The rows of a group lie close to one hidden flat surface of 8 dimensions, which passes through zero. Surfaces can cross.
(in the rows, 128 means zero)
Some rows, each with its group after it:
147; 138; 137; 125; 134; 146; 119; 133; 135; 147; 113; 108; 138; 113; 139; 135; 115; 131 | (0)
148; 112; 150; 153; 121; 164; 151; 140; 154; 166; 159; 145; 126; 114; 134; 155; 96; 127 | (2)
127; 115; 127; 130; 134; 121; 137; 106; 124; 134; 130; 122; 136; 133; 148; 121; 130; 129 | (3)
131; 117; 143; 123; 124; 140; 135; 109; 132; 116; 124; 126; 134; 139; 126; 117; 131; 112 | (3)
152; 130; 122; 130; 123; 112; 129; 126; 89; 138; 104; 114; 82; 124; 123; 125; 145; 132 | (3)
132; 117; 138; 126; 126; 149; 127; 129; 141; 138; 131; 128; 129; 132; 134; 116; 119; 121 | (0)
134; 147; 142; 107; 125; 138; 138; 153; 114; 130; 108; 117; 138; 128; 110; 131; 114; 141 | (2)
141; 131; 136; 153; 120; 141; 139; 96; 126; 119; 131; 121; 117; 135; 121; 147; 126; 111 | (0)
134; 118; 138; 162; 138; 140; 109; 125; 149; 136; 149; 121; 99; 94; 128; 162; 121; 126 | (1)
113; 138; 115; 135; 130; 145; 104; 163; 141; 134; 136; 135; 120; 118; 126; 145; 118; 134 | (1)
128; 126; 121; 132; 133; 122; 146; 120; 118; 122; 127; 124; 144; 136; 140; 117; 128; 134 | (1)
147; 102; 119; 126; 139; 116; 128; 150; 128; 155; 139; 135; 146; 96; 160; 125; 129; 144 | (1)
134; 115; 147; 140; 125; 159; 125; 105; 149; 124; 123; 119; 119; 138; 126; 116; 129; 107 | (3)
109; 122; 121; 121; 127; 121; 117; 109; 124; 135; 122; 127; 128; 129; 148; 144; 134; 132 | (3)
119; 136; 134; 107; 119; 127; 120; 124; 125; 150; 129; 133; 125; 123; 129; 153; 119; 130 | (0)
151; 128; 120; 137; 132; 125; 142; 162; 125; 133; 136; 132; 130; 122; 122; 112; 122; 137 | (3)
137; 127; 125; 140; 124; 122; 157; 106; 102; 131; 147; 127; 117; 143; 133; 134; 118; 119 | (0)
128; 153; 131; 120; 135; 93; 121; 125; 136; 159; 120; 124; 125; 116; 128; 132; 121; 145 | (1)
145; 118; 117; 147; 134; 132; 139; 107; 108; 116; 117; 116; 135; 127; 150; 134; 138; 126 | (0)
116; 109; 134; 124; 122; 144; 116; 115; 138; 142; 129; 127; 114; 129; 143; 135; 128; 122 | (2)
122; 123; 135; 151; 167; 120; 156; 147; 126; 116; 143; 96; 153; 109; 146; 118; 102; 164 | (0)
147; 112; 138; 138; 134; 109; 144; 119; 123; 133; 146; 124; 132; 109; 131; 130; 124; 130 | (1)
135; 139; 134; 110; 107; 132; 123; 132; 133; 141; 135; 150; 123; 133; 106; 136; 124; 114 | (0)
122; 105; 157; 123; 129; 157; 151; 150; 108; 134; 137; 108; 95; 127; 113; 119; 107; 137 | (3)
163; 112; 115; 149; 125; 141; 123; 125; 149; 100; 126; 142; 140; 134; 123; 100; 154; 101 | (2)
129; 85; 147; 94; 123; 165; 148; 167; 96; 134; 121; 121; 115; 129; 131; 98; 120; 131 | (3)
110; 131; 161; 101; 138; 123; 140; 135; 161; 177; 165; 130; 145; 132; 133; 96; 78; 139 | (3)
168; 84; 142; 99; 125; 100; 156; 111; 100; 123; 141; 136; 152; 112; 132; 108; 144; 113 | (1)
130; 145; 136; 145; 136; 107; 140; 117; 131; 131; 140; 121; 121; 126; 117; 130; 115; 133 | (3)
146; 112; 128; 106; 104; 146; 129; 162; 112; 82; 146; 153; 136; 129; 82; 124; 140; 99 | (1)
142; 171; 138; 134; 123; 115; 149; 141; 108; 140; 117; 127; 126; 114; 104; 186; 110; 154 | (2)
121; 126; 129; 107; 123; 130; 119; 149; 127; 115; 142; 135; 123; 132; 107; 110; 125; 116 | (2)
123; 139; 107; 137; 131; 100; 122; 105; 101; 128; 114; 111; 98; 140; 137; 118; 141; 130 | (0)
151; 128; 111; 136; 125; 128; 126; 125; 128; 112; 106; 134; 145; 132; 135; 119; 155; 122 | (2)
114; 126; 116; 123; 142; 98; 127; 130; 135; 137; 150; 134; 138; 127; 143; 108; 122; 139 | (2)
121; 114; 121; 110; 123; 133; 117; 139; 128; 142; 141; 142; 127; 127; 138; 125; 128; 123 | (2)
133; 117; 128; 139; 133; 140; 130; 117; 131; 129; 124; 123; 131; 131; 143; 123; 130; 126 | (1)
120; 122; 144; 149; 150; 123; 141; 108; 156; 143; 138; 111; 134; 130; 145; 106; 112; 138 | (2)
133; 112; 123; 119; 127; 135; 124; 158; 144; 118; 128; 146; 145; 133; 124; 90; 139; 126 | (0)
118; 137; 124; 91; 112; 135; 100; 122; 134; 145; 96; 135; 128; 145; 134; 112; 142; 117 | (1)

New rows. What belongs after each?
131; 125; 119; 119; 123; 126; 129; 128; 119; 118; 119; 135; 136; 135; 131; 119; 138; 123 | (1)
134; 140; 129; 133; 131; 124; 131; 133; 128; 125; 129; 124; 127; 127; 118; 125; 122; 130 | (0)
94; 137; 124; 109; 129; 151; 111; 145; 142; 155; 118; 129; 126; 145; 147; 116; 112; 138 | (1)
117; 130; 108; 126; 122; 135; 106; 136; 138; 118; 122; 144; 139; 125; 134; 149; 144; 128 | (3)
143; 123; 123; 94; 125; 108; 125; 119; 126; 162; 96; 135; 154; 134; 159; 92; 146; 132 | (1)
129; 120; 121; 124; 127; 131; 130; 117; 116; 133; 121; 127; 129; 129; 148; 134; 132; 126 | (0)
124; 145; 110; 126; 118; 126; 89; 142; 126; 140; 106; 133; 99; 117; 123; 154; 148; 131 | (3)
133; 134; 135; 133; 134; 135; 130; 134; 138; 138; 128; 116; 125; 129; 128; 107; 114; 130 | (0)
118; 133; 124; 103; 128; 102; 147; 135; 101; 98; 134; 135; 160; 131; 113; 135; 128; 137 | (3)
118; 105; 123; 119; 128; 138; 122; 135; 120; 130; 138; 132; 128; 120; 145; 136; 129; 127 | (1)
108; 125; 120; 110; 115; 128; 106; 127; 109; 116; 132; 134; 102; 129; 115; 147; 136; 115 | (2)
124; 143; 110; 130; 126; 114; 106; 139; 124; 141; 119; 133; 111; 116; 133; 149; 137; 137 | (3)
133; 126; 125; 143; 134; 134; 126; 118; 129; 116; 117; 116; 127; 125; 132; 131; 135; 125 | (0)
121; 171; 135; 103; 123; 99; 145; 128; 120; 122; 118; 131; 136; 155; 94; 110; 119; 133 | (1)
118; 159; 129; 112; 124; 93; 110; 106; 126; 144; 119; 126; 115; 127; 120; 143; 132; 131 | (3)
139; 132; 133; 172; 146; 130; 168; 162; 122; 103; 164; 122; 131; 119; 104; 135; 100; 145 | (3)
109; 110; 125; 110; 128; 119; 152; 128; 87; 95; 133; 128; 147; 130; 131; 139; 130; 138 | (3)
130; 104; 159; 142; 127; 134; 132; 91; 137; 126; 150; 113; 101; 112; 118; 147; 125; 110 | (1)
123; 148; 116; 123; 122; 121; 118; 131; 123; 116; 115; 132; 126; 132; 114; 140; 140; 125 | (1)
104; 99; 140; 123; 134; 139; 158; 102; 120; 85; 146; 127; 170; 142; 140; 132; 126; 123 | (3)
132; 134; 130; 130; 123; 131; 130; 124; 129; 128; 129; 132; 127; 126; 120; 139; 128; 122 | (0)
135; 153; 133; 130; 135; 108; 146; 142; 113; 129; 145; 122; 139; 118; 111; 143; 104; 143 | (0)
109; 129; 140; 110; 126; 129; 130; 125; 129; 134; 136; 126; 122; 137; 124; 123; 113; 130 | (1)
135; 117; 138; 136; 136; 131; 138; 108; 143; 146; 135; 124; 136; 134; 151; 103; 119; 123 | (3)
138; 156; 116; 130; 141; 100; 127; 141; 107; 129; 118; 112; 127; 123; 120; 119; 125; 143 | (0)
121; 132; 105; 165; 142; 113; 133; 140; 111; 120; 141; 126; 119; 113; 139; 158; 126; 150 | (3)
162; 137; 102; 98; 111; 132; 75; 194; 150; 153; 104; 164; 143; 102; 121; 121; 154; 119 | (1)
150; 157; 122; 124; 135; 119; 106; 151; 130; 135; 101; 110; 120; 127; 118; 98; 132; 131 | (0)
113; 133; 132; 118; 113; 119; 136; 103; 111; 132; 142; 141; 130; 119; 126; 190; 123; 128 | (0)
109; 127; 129; 137; 151; 112; 121; 155; 139; 108; 122; 113; 143; 112; 129; 112; 131; 156 | (0)
134; 114; 148; 134; 130; 152; 141; 148; 156; 131; 147; 134; 138; 133; 119; 99; 111; 124 | (0)
126; 130; 133; 107; 121; 118; 147; 141; 116; 131; 153; 148; 163; 111; 124; 174; 108; 138 | (0)
139; 95; 123; 141; 134; 145; 151; 144; 105; 116; 133; 123; 131; 127; 144; 117; 130; 134 | (3)
165; 126; 134; 177; 134; 156; 138; 139; 155; 123; 139; 126; 122; 126; 116; 109; 123; 116 | (3)
144; 142; 137; 124; 119; 141; 126; 125; 130; 152; 131; 125; 115; 134; 123; 124; 111; 114 | (0)
151; 115; 122; 150; 131; 134; 146; 131; 123; 108; 131; 129; 139; 138; 128; 102; 135; 121 | (0)
137; 109; 114; 123; 116; 130; 138; 123; 115; 123; 132; 145; 140; 138; 140; 122; 142; 118 | (0)
125; 135; 124; 124; 130; 113; 147; 124; 136; 96; 145; 141; 178; 134; 118; 127; 119; 125 | (3)
136; 141; 114; 135; 132; 121; 119; 135; 133; 134; 110; 128; 137; 126; 139; 126; 140; 137 | (1)
139; 130; 140; 131; 122; 143; 136; 122; 132; 138; 137; 131; 127; 127; 125; 140; 114; 119 | (0)
